The first 4 rows are patterns. Each new row is the sum of 2 different patterns, raised or lowered, with some noise. Before adding, each is slid sideways (what falls off one end comes back at the other) and multiplied by a number that may be negative. Names go in the order of the patterns.
Known rows, each followed by the names of its patterns:
[  7  -9  10   7  -6   2   1  -6  11  -9   1  -2   9   1  -8   0  -8  11
 -15   6  12   0   2   6   9  -5   2   0 -15  -3  19 -23   2 -18  13  -6]
pabom
[-11   9  -9   6 -15 -13  13  -5   3  -7   8  10   0   8  -6  -4 -17  -8
  -7   3   6 -10 -14   7  -4   3 -19  -2   6  13  -2 -14   5  11   6  -7]
pesog
[  1  -2  -7  -7  14 -16  -6   6  -5  -6 -13  -4  -1  -3 -12   0  -8   6
  -1   5  -8  -6  15   6  25  -1 -10   6 -16  13   5 -10   7  -7   7   5]
levo
[ -4 -17   5   3  13  15 -19  -4  15  18  17   8 -20  -6 -11   2   5  -1
   0 -13  -6   2  33   5  -1   8  -3  11   4  -3  10   2   4  -8 -14  -5]
Bize

New rows. What belongs after each?
[-24  -9   3   5   5   0 -21  -9 -24   0  -2 -11  -6 -14  -7  -5  20  -4
  -3   0  -7   0  -4 -12   4  -2 -10 -18 -31 -10  -7 -23   4 -10  -1   7]
levo Bize
[-10  14   3  10  -7  -2  22   7  30  -4   6   4 -17  14   6  -8   4   1
   9   8  15   4 -15  13  13   5  -9  14  -5   5 -14  -3   6   0  -7   8]
pabom levo
[ 9 11  9  0 -8  5  2  9 15 -4  1 13  7  7 -6 11 14 21  1  6 10 13 14  2
 -4 13  4 12 -3  7 20 -5 23  2 22  8]
pabom pesog
[ 16  -8  15   9   0  20   3  -4   2   1  12  10  12  12 -16  29   7  23
  -9   5  -4  23 -14  -4  15   1   2   3  -6  12   2  -1  -1   0  16   4]
pabom levo
[ -9 -15  10   4  23  -6   8  10   1 -10 -15 -10  14   1 -10 -23  -9  -8
  17  -2   9   3  -7   5  -8  19  -1 -11 -29  -7  -4 -14   5 -13  -4  10]
pabom Bize
[ 18 -11  10  -2  23  22  -4  -3  19   3  23 -15  10  17  31  10 -10  16
  14  25  -8   5  30   2  18   1   3  19   7  14  -9  15  36  -7  20  -9]
pabom pesog
[  2   1  10  -1  13   0 -17  -1  10  10  16   7  17   3   3  12   5  14
   1  -7  -9   0   6  -5  -6  23  23  12  -8   8  29  24  22  13  -2   0]
levo Bize
[-16  -4 -10   7   0  -2 -25 -11  -5  -6   0 -19   7 -18 -22  -7   6 -12
 -17   0 -12  -1   7  -5 -20  12  -8   4 -26  -5 -14  -8 -15 -13   3  -5]
pabom Bize
[ -6  -2  -7  14   9   9  -6  -4  -1  17  -6  -3 -16   2   4 -23 -20 -15
 -10   9 -13  13   0  -5   6  -8  13   5   9 -28 -21 -11 -10   5  -2  11]
pesog Bize
[-10 -23  -3  -8  -9 -14 -10 -10 -24 -18 -16 -14  -5 -22 -20 -11 -10 -10
 -26 -13 -12  -1 -19 -18  -6  -6  -9 -13 -14  -9 -16  -7 -27 -20   4 -24]
pabom pesog
[-12  19   8 -23  -1  -9 -12  20   8  16   1  -2   4   8   9  11  -6 -25
  -9   6  -3 -11 -15 -24   2   1  -7   8  -5   8  12  -3  18 -10  -6 -11]
levo Bize
[  6  -2   2  11   7  22  -9 -10  18 -26  13  -7  -1   2  -1   1  13   6
  -4  -4  -3   7  -4  -9   8  -4   1 -10  -8   0  -7  -2  -9  -1  13   1]
pabom levo
[-12  -6 -10 -12   8   3   9   0 -16   1 -25   6   2 -15   5 -20   9  -5
 -12  -6 -13 -16   1 -19 -13   0   0 -11 -28   4  -8   2 -25  -4 -18   6]
pabom levo
[ 9  3  2 19 17 -5  5  1 15 22 15 38 19 34 14  6 31  5 25 -6  3 21  1 23
 11 14 16 -1  7 24  6 21 24 13 23 -2]
levo Bize
[18 14 -3  3 20 15  7 13  3 20 19  3 18  1 23  7  0 14  8 21 15 22 17 21
  9  8 11 21  1 18 11 15  7 -5  2 16]
pesog levo
[ 10  -4   4   7  23   4   3 -32 -17   0   9 -12  -9 -16  15 -12   6  -8
  18  22   3   8  18 -10   7 -18  -9  19  14 -13 -21 -14 -13  30  -8  17]
pabom Bize
[ -6  -6  16 -14 -14 -16 -10  -7 -19 -19  -5 -22 -12  -1 -13 -13  -3 -15
 -17  -3 -19  12 -29 -12 -30  -6 -22 -21 -16 -13 -20  -1 -23   2 -18 -13]
pabom levo
[-12  23  -3 -13  -5 -15   1   9   1   7   1   1   7  -9  18   8  -4 -16
   0  10   0   4  -5   4   4   0  -4  -1   2  14   9  -8   6 -18  -1  -2]
levo Bize
[ 10 -33  -6 -24  10   1   5 -11  13  -6 -14 -17 -17   6   5 -24 -20 -21
  -8   8  -7   3 -15  -4 -16  -1  14  -1  -7 -29  -5 -11 -12  -4 -27 -11]
pabom Bize
[ -6  -6  -7  -9  -1   6  -3 -11 -10 -18  14 -30  -6   8 -10  -8 -10   1
 -11  -5 -13 -16 -13  14 -23   1 -25   1   3   5   7   2  -9  -7 -17   6]
pabom levo
[ 12   8   4  11   5   0  -1   1  -6   3  14 -10  -2   0   7   4  -2   1
  12  13   0  -3   8   6  12  -3   0   6   5   7  -7  -1   7   6  -1   5]
pabom pesog
[ 4 15 14 12 12 13 17 11 18 10 27 18  1 11  0 23 20  0 21  4 23 21  6 12
  7 11 16 -7  9 11 11 10 13 13 15  8]
pesog levo
[ -9 -15   5  -4   2  13  10 -10  19  -5  12  -5  10 -10   7 -10   2   3
  -3 -10   6  -4   4  -6  -2  -5   5   2   2   1  -1  18 -12 -10  -3   2]
pabom pesog
[ 12  14  -2  28 -15  -7   2 -15  21  -5 -15 -13 -11   2  22  -8  23   6
  -8   6   6  23  10  -1 -21  10   2   2  -3  -6  -7  10  -2 -15  -9 -17]
levo Bize
[-23  -9  18  15   6   6 -31   0 -29   4  13  -5  -4 -10  -1  -6  31   0
 -19   1  10 -14   4 -23  18  -7   5 -18 -10  -2 -14 -19   2  -9  15   3]
pabom Bize
[ -2  -1   3  10  -4  -8   0   2   1   1  -5 -35  -8   8 -21   0 -21   0
  -5  -6 -11  -2   6   4   0   0   3  -1 -11 -11 -15  13  -1 -18 -16 -20]
pabom Bize
[20  3  9 10 18 12 16  6 10 19 24 13 22  3 11  4 12 19 13 15  1 19 11 21
 15 11 14  8 21 14 11 25 15  4 22  4]
pabom Bize
[ 6 -3  7 13 17  3  9  8 17 31 10  3 26 19 32 -6 18  5 25  1  0 17  6 14
 20 13 23 16 12  3 17 26  7 21  2 34]
pabom pesog
[16 33 18 19 23 13 17  5  8 24 29 -2 -7 -1  7 27 13 28 12  9 27 17 13 36
 13  0  3 20  4 22 -2  8 20  7 13 16]
pabom Bize
[ 8 15 16  8  8  7 15 20 10 25 12  9  9  5 17 22  9 10  6 14 17  8  3  7
  3 25  1 15 18 12  6 -1 13 18  6  7]
pesog levo
[  4  -2  -1  -7 -10 -15  -1 -15  -5  -1 -11 -13  -6  -8  -3 -14 -10  -2
  -2  -2 -12   1  -1  -4   0  -7  11 -10  -7  -7 -19   9  -3  -6  -4  -4]
pesog levo
[ 15   1   6   7 -13  -3 -18  -7  17  15  -8 -12 -17 -12  22  15   4   1
  -9  15   0   4  -6   0 -20  -9 -10 -13   6  -4 -11   7 -15   9   6  -5]
pesog Bize
[-16 -13 -15 -20 -12 -22 -11  -7 -21 -24 -20 -21 -12 -25 -30  -6 -23  -8
 -19  -5 -11 -19   1 -12   2 -24 -26 -13 -25  -3 -17 -29  -6 -21  -8 -22]
pesog levo
[ 11   1 -12  -7  -1 -16  -5 -29  -9   9 -19 -12 -23  -3  15  -5   6 -14
 -13 -24 -16  -6  -1  -3 -35 -23   2 -15  -1 -33 -11   1   1  -9 -22   3]
pesog Bize
[17 12 47 15 18 17  9 27 18 12 25 13 22  7  5  7  9  4 20 20 22 33 -4  6
 27 30 27 18 -1  8  5 22 21  5 25  2]
pabom Bize
[ 11  11 -23  -6   5  18   5   8 -16 -10 -14   1   7  -7  -5 -15 -16  -2
  36  -9  -4  -6   0   4   1  -9  11   0  -1 -12 -17 -12  -3 -23   3  -3]
pabom Bize
[ 13  -6   2  -5  -2  -3  -1  -5  -5   9  -4  -3 -11  14  -4  -4   9  -9
  -9 -22  -8  -5   1  -6  -8 -17   8  -3   7 -20  -6  16  14  14 -12  -4]
pesog levo
[ 14  10  -9   4   4  10   2  14   8  -6   4  11  33  11   7  14  10  15
  12   1  12   6  14   4 -10   1  -7  -3  16   5  21   9  -8   7  14  23]
levo Bize
[-14  -6 -13 -13 -28 -17 -19  -7  -7   7 -18   6 -11 -23  -2   3  -8  -5
 -14   4  -2 -18 -15 -16  -1 -22 -15 -14 -21  -9 -40  -4 -10  -6   9 -34]
pesog levo
[16  2 10 18 27 15 -5 18 23  8  4 14  5  5  6  7 -4 29  3 21  9 15 21 12
 13 14  2 -4  4 11 16 11  2 -7 25 -2]
pabom pesog
[-39 -15 -11  -7  -1 -19 -19   1 -15  -4 -22  -1  10   7  -4  -3  -3   1
 -10 -20  -2   5 -23 -14 -28 -21  17  -7   6 -12  -4   3  -4   9  -6 -10]
pesog Bize
[-18  -6  -1 -20  -9 -13  -8  -7 -17 -22 -21 -22 -13 -22 -16  -3 -10 -26
 -26  -8  -3  -5 -18 -25 -23 -15 -12  -5 -18 -18  -9 -12   7   7 -19  -9]
levo Bize
[16  3 21 12 18 14 21 14 12 19 29 -4 24 18 24  7 11 11 20  9  5 20 10 18
 19 13 17 11 27 16 29 19  9 23  0 33]
pabom levo
[ 22   7   5  16  22  -1  11   4   0   4  24 -21   9  -7  18  -4  11   2
  21  10   6   7  14   6  10   0   6   8  10   2   0   3   3  19  -2  18]
pabom pesog
[-18 -24  13  -6  19 -19 -20  -9 -23  -3 -10 -19  -6 -19  -2 -10  -7 -13
 -19 -22   0 -24 -16  -1 -21 -11 -26 -20 -14 -14 -23 -17 -17  -7 -12  -1]
pabom levo
[ -7 -10  17 -14  -8  -4  -6  -1 -15 -10  -5  -1  -6  -5  -2   0   3   8
 -13  -5   8   7  13  -9 -10  -1 -12  10  10  -5   6  -8   0   6   5  -7]
pesog levo
[ -4  -4 -12  20   5   4  12   5   4  22  -2  21   6   1  10  12  12  20
  -7  25  12   7  13  11  20   7  16   2  22  16  16   5  12   9  13  14]
pabom levo
[-31  -2 -10   3  -2 -26 -11   2   9  -2   4 -30 -21 -21 -11  -8 -16  -9
 -22 -16  -1  19 -15   0  -5  -3  -7  -3 -15   3 -13 -11 -14 -23 -15 -11]
pabom Bize
[  2 -12   3  -8 -11   4  -8  -5  -6   0 -15 -10 -21  -2 -13 -17   1 -16
  -8 -11 -10  -4 -11 -18 -15 -19  -6  -5   1 -18 -20  11  -4  18 -18 -17]
pesog levo
[ 20  38   9  19 -19  16  -3  17   8  15  13  -6   6  13  33  21   3  18
   5  25  14   1  19   6  21  -6   3  13   7  -3  17  18  15  24  -4  -3]
pabom Bize
